The same things were measured in two ways. Each way mixes the same 8 hidden numbers, adds some noise and spreads widely along 5 directions of its own, which tell nothing about the thing.
Some things both ways: the first way, then the second way.
[  8  -9  -5  15   3 -31   7   9  -7 -19   9   0 -19 -31   0]
[-17 -11  -1   5  12   0  -2   2  10  -1  -6   4  -7  13  -2   1  -5   3
  -6 -15  -3  -3   5   4  -4]

[  0 -11  -6  16   4 -33  -4   4  -1  17  -5  -2  -5 -16   8]
[  3   8  11   1   2  11  -1   5  -9   0   3   4  -5   6   2   9 -17  -9
  -4   5  -5   3  13  20   6]

[ 11  -5  -7   2  18  -7   8   3  -8  -3 -20  10 -22   3 -20]
[-14  -1  -9   8  24  10  -7  -7  13   0 -19  -4   1   4  -7   4  -9   0
  -9 -14   2  -9  -3  -6 -18]

[ 13   3 -20  -6  -3  -5   0   3  14 -14  -9  26  -5  -2   2]
[ 5 -3 12  4 23 -4  8 -4 -1  6 -9 13  5 -4 -3  0 -2 -8  3 -2  8 12 -6  9
 -8]

[-15   3   5  -5   5  18  27  -9  -1 -15  27  -4  -4  -6 -18]
[  0  -5   5   4   0  -8   2 -12   1   3 -12  -2   7  -9  -3   9  -2 -11
   5   2   3   1 -15  -7  -8]

[ -8   3 -16 -17  13  16  -1 -16   5 -11  -7  11  -3   8  -6]
[ 23   8  22   8  -3   3  12   6  10   5   5  -2  -6 -19  -6   0 -12   9
  -1  12  -9  18   3  10 -13]

[ 15   7  -8  -8   0  -4  -1 -15  12   4  -2   9   5  -9  10]
[ 18  -3  10  -5  -8  -4   8 -12   2   2  -1   4  -2  -3   5   1 -14 -10
   6   3  -2   6   1   1   2]

[-11  13   1 -11   7  19   1 -10   4   5 -16  26   0   7  -8]
[  5   5   0  -2   1  -6  -8  -2  10   0  -9   1  -8  -4  -2   3 -10 -14
  13   8  -1   5   3  -1   1]

[-14 -11  -3  -6  10   1   8  -6  15   3 -18 -23  10  -6  11]
[ 16  -2  21   3   6   6   7   7 -10   3   3   5   0  -7  -9   0  -3   7
 -20  15  -8   3  -5   8  -8]

[ 5  0 -7 -6 -3  0  2 -5 21 -5 -4 -2 12 -2 15]
[  3  -6   1   3   2   1   7 -17   6   2   5  -8  -1   0   7   0  -7   9
  -2  -6   4   2   3  -5 -10]

[ -8 -22 -23   9  12 -17  10  17 -22   9   1 -16 -11 -12 -10]
[-16   8  -8 -12   4   0 -13  14  13  -1   1  -5   2   4  10  -8  -1   3
  12 -10   6  11   9  -3   4]

[ -8  -4   7  12  -5   4  15   1   5   2  28 -14  13   9  -5]
[ 12   2  10   6 -14  -2   7  -6  -4   4   5 -12   1 -13   5   3   0   8
   2   5  -2   8  -5   4  -6]

[ -1   0 -10   2  11  -4 -23  10   0  -4  -9   5   3  26   0]
[-8 21 -6 -3  7  6 -3 18  1 -3  2 -6 -1  1  3 -5 -2 17 -2 -1  4  2 10  7
 -1]

[ -2   0 -22   6   3  13 -15  15 -23   2  -1   5   9  15  -1]
[ -5   9   2  18  -6   1  11 -16 -10  -4  13 -18   0  -8  12   9   4  11
   4   0  11   2  -6  16  -3]

[-13  -9  -7  -4  10  12 -15  23 -11   7 -10  -7   7  17  12]
[-16   6 -10  -4   2  -4  -3  -2  -6  -2   9  -9   0   8  10  -3   5  16
   3   0  11  -5   6  -3   2]

[ -1 -14  -8   2  15 -17   8   5  -6  -7  -9  -3 -22 -22   2]
[  1  -3   2   0   2  -2  -2   1   9   5   3   0 -15   6   1  -8  -6  13
   0   0  -5   0  15  -2  -7]

[ -3  -2  -3   5   7   5   1   9 -29  21   0  18  -7   5 -21]
[  2  -3  13  -3 -10  -4  -4  14   4   0  -2   4  -4  -2  -3   2  -2 -11
   7   5 -11  14  -4   9   6]

[ -9   3  -9  11  -7  15  18   0  12 -20   1 -10  16 -18  17]
[  6 -10  11  10   7 -11  12  -5  10   1 -12   8   2 -10  -7  -1   4  -2
   4 -11   0   9 -16   5 -12]

[-18   5  -3 -14  12  10  10 -15  10 -26   5 -10   2  -5  -9]
[ -7   8 -12  -2  -4   9  -8  -6  14  -1  -2 -16  -4   2  11  -2 -13   4
   5 -10   1  -2  10  -5  -6]

[-23 -12  -2  -6  22  10   4   6 -29   9  21 -12 -20   1  -9]
[ -2  11   7  -2 -12   4  -2   2  -8   3  -2  -2   3  -2   1  16 -14  -5
   7   7   2   3  10   5   1]

[  8  -6  -8  -3  14  -4 -16   7  -2  16 -26  -5   0   4  17]
[  3   0   4   5  11   1  12  -8  -9  -4   2   5  -3   5  -5   5 -10   2
 -12   9   3  -8  -2   4  -4]

[ -3  -1   0  -7  17   3  13 -13 -16  -1  13  -4 -17 -12 -15]
[-12  -1 -10  -4   8 -10  -4  -3  16  -3 -11  -3   1   0  -8  10  -9 -15
   6   3   2  -4  -9 -19  -3]

[ -9   2   4   4   4  15  11   3   0  10  -1   3   7  13 -10]
[  2  -4   3   4   3   5   1  -3  21   1 -10  -3  -1  -5   0   3 -16  -7
   3 -14  -5   8  -1   1 -10]

[ 10  20  15   1  -5  11  -2 -11  14 -24  19  19   5   5   3]
[  9  -8  11 -11  -6 -11   2  26   8   2 -20  22   3  -4 -14  -6   2  -1
  -1  -9 -13   3 -14  -3  -1]

Other things, the second way, with their names:
k938: [ 12   3  17   4   5 -17  22   9  10  -6  14  11 -14  -6 -11  -8   0  17
   0  17  -5  10  -2   8  -2]
k459: [-11   2   1   0 -11  -2 -12   7   2  -3  -4  -8   1  -1  -1  11  -1 -12
   8   2  -5   4  -6   1   6]
k534: [ -1   2  11  -9 -10   6  -4  21  -8   2  -1   1   8   1  -3  11  -6  -1
  -6  -1  -8   6   5   3   4]
k316: [  7   1   7  -8 -16   0  -8  14 -19   0 -14   7  11  -1   6  -3  11  -5
   3  -8  -2  -2 -14  11  10]
k527: [ -3  -9   9  -8  -7   0  -8  29   8   3  -6   0  10  -5   0 -14  17  12
  -4 -20 -10  15 -12   1  -3]
k859: [  7  -3  -7 -14  -6 -12  -5   0   8   4  -2   0  -5  -1  12 -26   5   8
  16  -5   3   8   2 -12   0]
k983: [-14   0 -11  -2 -10 -10  -8   0  13  -1  11 -19  -9   0   7  -9  11  18
   9   2   2   1   1 -14  -3]
k121: [ -2 -12   6  -2   2  -4  -6   9   3  -2   3   0  -3   2  -6  -5   5   1
  -9  10  -8   3  -9  -8   1]
k695: [ -4   3  -5 -10  10  -1 -10  15  14   1 -23  14   2   3  -1 -10  -7  -9
   9 -21  -1   6  -1   3  -4]
k387: [  6 -13  14  13   3  -4   7 -16  -2   4  -3   1   0  -7  -2   7  -5  -6
  -4   1  -2   5 -10   2  -9]
k772: [ -3   8  -6  -7  13  -3  -5   1   8   4   3  -3   1  -1   9 -10  -1   6
   9   2  12  10   7  -5  -4]
k879: [  4   1   8  11  19  -5  10 -13  14  -2   3   1  -8  -6  -2   2 -11  -8
   4  10   3  11   1   7  -6]
k414: [  2  -7   2  -6  -5  -9  -1  -6   0  -2   4  -3   3   0   6  -4   4  -6
   6   5   3   5 -11  -9   6]
k710: [ -3  -1  -2   5 -15  10  -5 -14  -5  -2  10 -25   3  -4  19  -1   0   5
   0  -7   4   0  -4   3   1]
k620: [ 15 -10  20   3  -2 -17  11  11   5   3  -4  16 -10  -8 -15  -9   5   7
  -1   8 -11   9  -9   4  -4]
k997: [  8  -9  15   6   8  -4   5   6   8   0  -2  11  -8  -2 -10  -4  -2   0
  -7   4  -9   6  -7   7  -3]
k152: [  4  -8  19   8   2   5   4  15  25   2   4  -4  -7 -10  -9   0  -9   5
  -8  -2 -17  20   3   6 -12]
k516: [ 11 -10  13  22   2  -2  20 -16  14  -8   2  -5 -13  -8 -11   7  -9   5
 -13   4 -12  -4 -14   6 -12]
k995: [-10   3  -9   4  10  -2   0   0   4  -5   2  -7  -9   8   0 -11   2  21
  -8   1   2 -13   1  -2  -5]
k584: [ 19  -4  23   2 -13   2   9  12   2  -1   5   8 -12  -4  -9  -2 -10   5
  -9   9 -17   4   2  13   2]
k111: [ -6   2  -2  -4  15 -13   8   0   4  -6   0   9   0   5   1  -9   5   1
   6  -2  10   2 -11   4   5]
k886: [ -4   5   1  14  -7  11  -8  -1  13   4  -1 -25  -4 -11   4   6  -8   9
   1  -8  -6   3   3   1 -16]
k800: [  3   2   6  13 -15  -7   8  -3 -11  -1  11 -13  -3  -8   3  -3  14  23
  -3   8   1  -4 -12   8  -3]
k462: [-17  -6  -9   4  19   6   0  -4  20  -7 -13   3  -7  16  -4   2 -18  -4
  -9 -20  -4 -11   4  -2  -8]
k703: [ -4  -5   5  22  21  18   3 -21  12  -1  -5 -11  -7   0   0  11 -20  -6
 -13  -7  -4   0   2  13 -16]
k525: [  9   9  15   3 -11   1  -5  -1 -26   7   1  -2   3  -8   4  11   3  -8
   8  21   3   8   0  14   5]
k737: [ 12   5   9   1 -13   6   4  -5  -1   4   8  -9  -5  -6   7   3 -14   6
   0   5  -4   6  10   4  -4]
k293: [ 10  14   6   3   0   6  -3   2 -24   8  -9   4   2  -4   1   6  -4   3
  -1  13   4  -5   4  12  -4]
k653: [-27  -1 -15  -4   3  11 -20   6   1   2 -20 -12  11   9   3   8  -2  -2
  -3 -24   1 -11  -3  -9  -6]
k249: [  9   1  17  -2   2   6   0   6  -1   8  -8   9   6  -5   0  11 -14 -19
   6  -4  -4  18   6  13   1]
k506: [-12 -10   6   4  17   2   4   4  24  -6  -5   1  -2   1  -7   7 -14 -11
  -7 -14  -6  10  -5   0  -8]
k542: [ -6   6  -5   4   1 -16  -9  -7 -25   6 -11   5  -1   2   6  -1  22  -1
  15  11  15  -8 -10   8   4]
k928: [  9   6   4  -8 -11  -5  -6  17   7   1  -8   5  -9  -4  -5 -10  -4   2
   8   4  -9   3  -2   3   0]
k801: [ -6  -5  -2   6   0  13  -7  -6  14  -3   1 -19  -4   2   7   3 -12   0
  -6  -9  -6   1   2  -2  -7]
k284: [ -6   0  -3  -4 -13 -13  -6   8  -5   2   2  -4 -10   3  -3  -5  10  16
   6  11  -1  -9   1  -9   2]
k872: [ -1   0   5  -2   4  -2   4  -3  -9  -2   9   3  -3   7   9 -10   3   8
  -1   2   6   2   3  10   7]
k588: [ -8   7  -8 -11   2   9  -7   3  14  -4  -3  -5   0   7  11  -1 -20  -7
   6 -15   2   4  12  -1   4]
k704: [-12 -16   1  10  10   5  -4   0  24  -4  -7 -12  -1  -1  -4  -2  -2   1
 -12 -17  -9   3 -11  -7 -12]
k420: [  0  -3   4 -11  -7  -7  -8  26  15  -1  -3   4  -4  -1  -2 -21   8  11
   2  -5 -11   9  -5  -4   2]
k38: [-21  -7  -8 -15  -7  -4 -14  17   1  -4 -11  -7  17   5   1   3  10  -5
  -2 -14  -1  -2 -19 -17   8]
k218: [-18  15 -20  -8   8  -8  -9  -6  -3   2  -5  -9   7   3  14   3   5   0
  20   0  23  -2   3 -11  -1]
k946: [  7   7   5  -4 -18   6  -5  -4 -21   4  -9  -6  12  -5   9   9  -4  -7
   6  -2   2  -2  -2   5   3]
k177: [  8   1  11   3  -1  -8   7   5  -4   4 -12  11  -1  -6 -10   5  -1   0
   4   1  -2   1  -6   6  -6]
k292: [ -7  -1  10   5  25   5   7   8   8   1  -5   7   8  -1  -8   7  -7  -1
 -12  -8   1  10  -4   5 -11]
k148: [ -7  -9  -4  -7   2   2   0  -2  22  -8   0  -1  -5   7   5  -3 -14  -7
   0 -18  -6   3   2  -4   5]
k274: [ -5  -6   8  -8 -13   4 -17  20  -8   1 -20   7   6   4  -4   6   3 -18
  -2  -9 -13   0 -12   7  10]
k978: [-14 -10   1 -13   3  -3 -15  23   1   4 -22  12  13   5  -9   6   5 -14
   1 -15  -5   3 -10  -8   1]
k14: [  5   8   8  -6  -2  -1   1   2 -17   7  -3   8   2   2   1   7  -8  -1
   6   7   4   1  12   5   2]
k645: [  7   4  11  -2  -3  -9   2  14  -2   7 -19  10  10 -13 -10   6   3  -1
   8  -2   0  10 -11   1 -10]
k44: [ -5  -3 -12  11   1  -3  -7 -17  13  -1   1 -21 -12  -4   7  -8   1  15
   1   1   2  -8  -2 -13 -13]
k11: [ -8   1  -3  -2   3   5 -14   6  10   0  -7  -2  -7   6   2  -4  -7  -2
   3  -9  -5   2   6   4  -1]
k570: [  1   6  -5  -4  -9  -9   1  -4   9   2  -1  -8  -5  -2   6  -6  -2   9
  12  -2   4   0   3 -11  -5]
k623: [ 13  13  13   3  -5  15   2  -2 -28   5 -11   6   8  -3   6  13 -12 -10
  -1   2   2  -2   3  23   2]
k908: [-20   6 -14   9  24   5  -5 -14 -12  -5 -12  -4   7  10   5   5   2  -4
  -6  -4  16 -14 -10   5  -3]

Some of these things the first way, each followed by its name:
[ 22   7 -11  11  -5 -22   3 -22  10 -18  13  28  -4  -6 -18] | k886
[  6   9   7   5  -4  -3   4  -3   8 -18   9   9   8   5 -15] | k420
[-4  0 -8  3 -2 -7  4 -6  1  4 10 15  0 -6 -6] | k525
[ 11  17   6 -10 -10  11   1  -4  32 -20  -2  22  15  16   0] | k859
[-22  -2   8  12   2  20   1  31  -3   8  -3 -20  21  19  11] | k111
[ 18  15   6  -2 -10  -4  -3  -8   6 -18  23  38  -7  -1 -10] | k978
[  8  10  18   4  -3  -8  -4  -7   8 -25  28  17  -6  -2  -3] | k284
[-21  -2  -1   9   4  28  11   6  -2   1   8  -6   7   5  12] | k645
[  3   0  -2  -4  -3 -11 -16  -8   8   1  17   8   6  -2  17] | k534
[ 15   4  -8  13  -2  -9  -5  -4   5  -4   1  15  -3 -11  17] | k177
[ -2   2   5  13   5  12   0  -3  -2  11 -17  -9  15  -2  12] | k516
[ 22  11  -3   7  -7  -3 -11  -5   5  13   7  23   9  16   1] | k946
[ 12  16  -8   1  -4   0  -8 -17  -4  -2 -10  30   7 -19   1] | k274
[-17  -6   1   2   0  -8  25  -1   2  -8  33   1 -11 -10 -20] | k249
[ -1  -8   1   3   5 -18   3   5   6  -8  23  -2 -15  -9   8] | k14
[  0   3  -6   0  -3  -7   1   0  14 -19  26  11  -3   5   0] | k218
[ -1   9  -1 -10   3   2   7 -19  15 -36  26   2  -4  -8  -3] | k570
[ 2  4 11 11 -3  8 -2  7  3  2 -1 12  6  5 10] | k620
[ -4  -2 -10   9   4  -4  -3   1   9   7  -9  -3   8  -4  18] | k623
[ -3  -6   7  -5  10   0  11   4 -16   8   0   0  -7   3 -27] | k121
[  2  -8  11  17   1 -18   2  17  -1  26  13  -7   3  20 -11] | k588
[  4  -2  -8  -3  -5 -11   1   4  28  -5  -3  12   6  11   2] | k772
[-13   6   5   6   7  22  -7   2   4  18 -28   2  18  11  17] | k928
[-17  -7   3   8  -3  -6  16  -5  11  -4  11  -6  10 -11  -5] | k152
[ -8   3   3   0   3   0   9  -6   9 -16  -2   0   4 -14   1] | k997
[-14  -5  12  16   6   5   0  17  10  20  -9  -2   7  23   8] | k293
[  8  15  -7 -10 -11   8   0 -19  27 -13  -9  27  16 -13  16] | k387
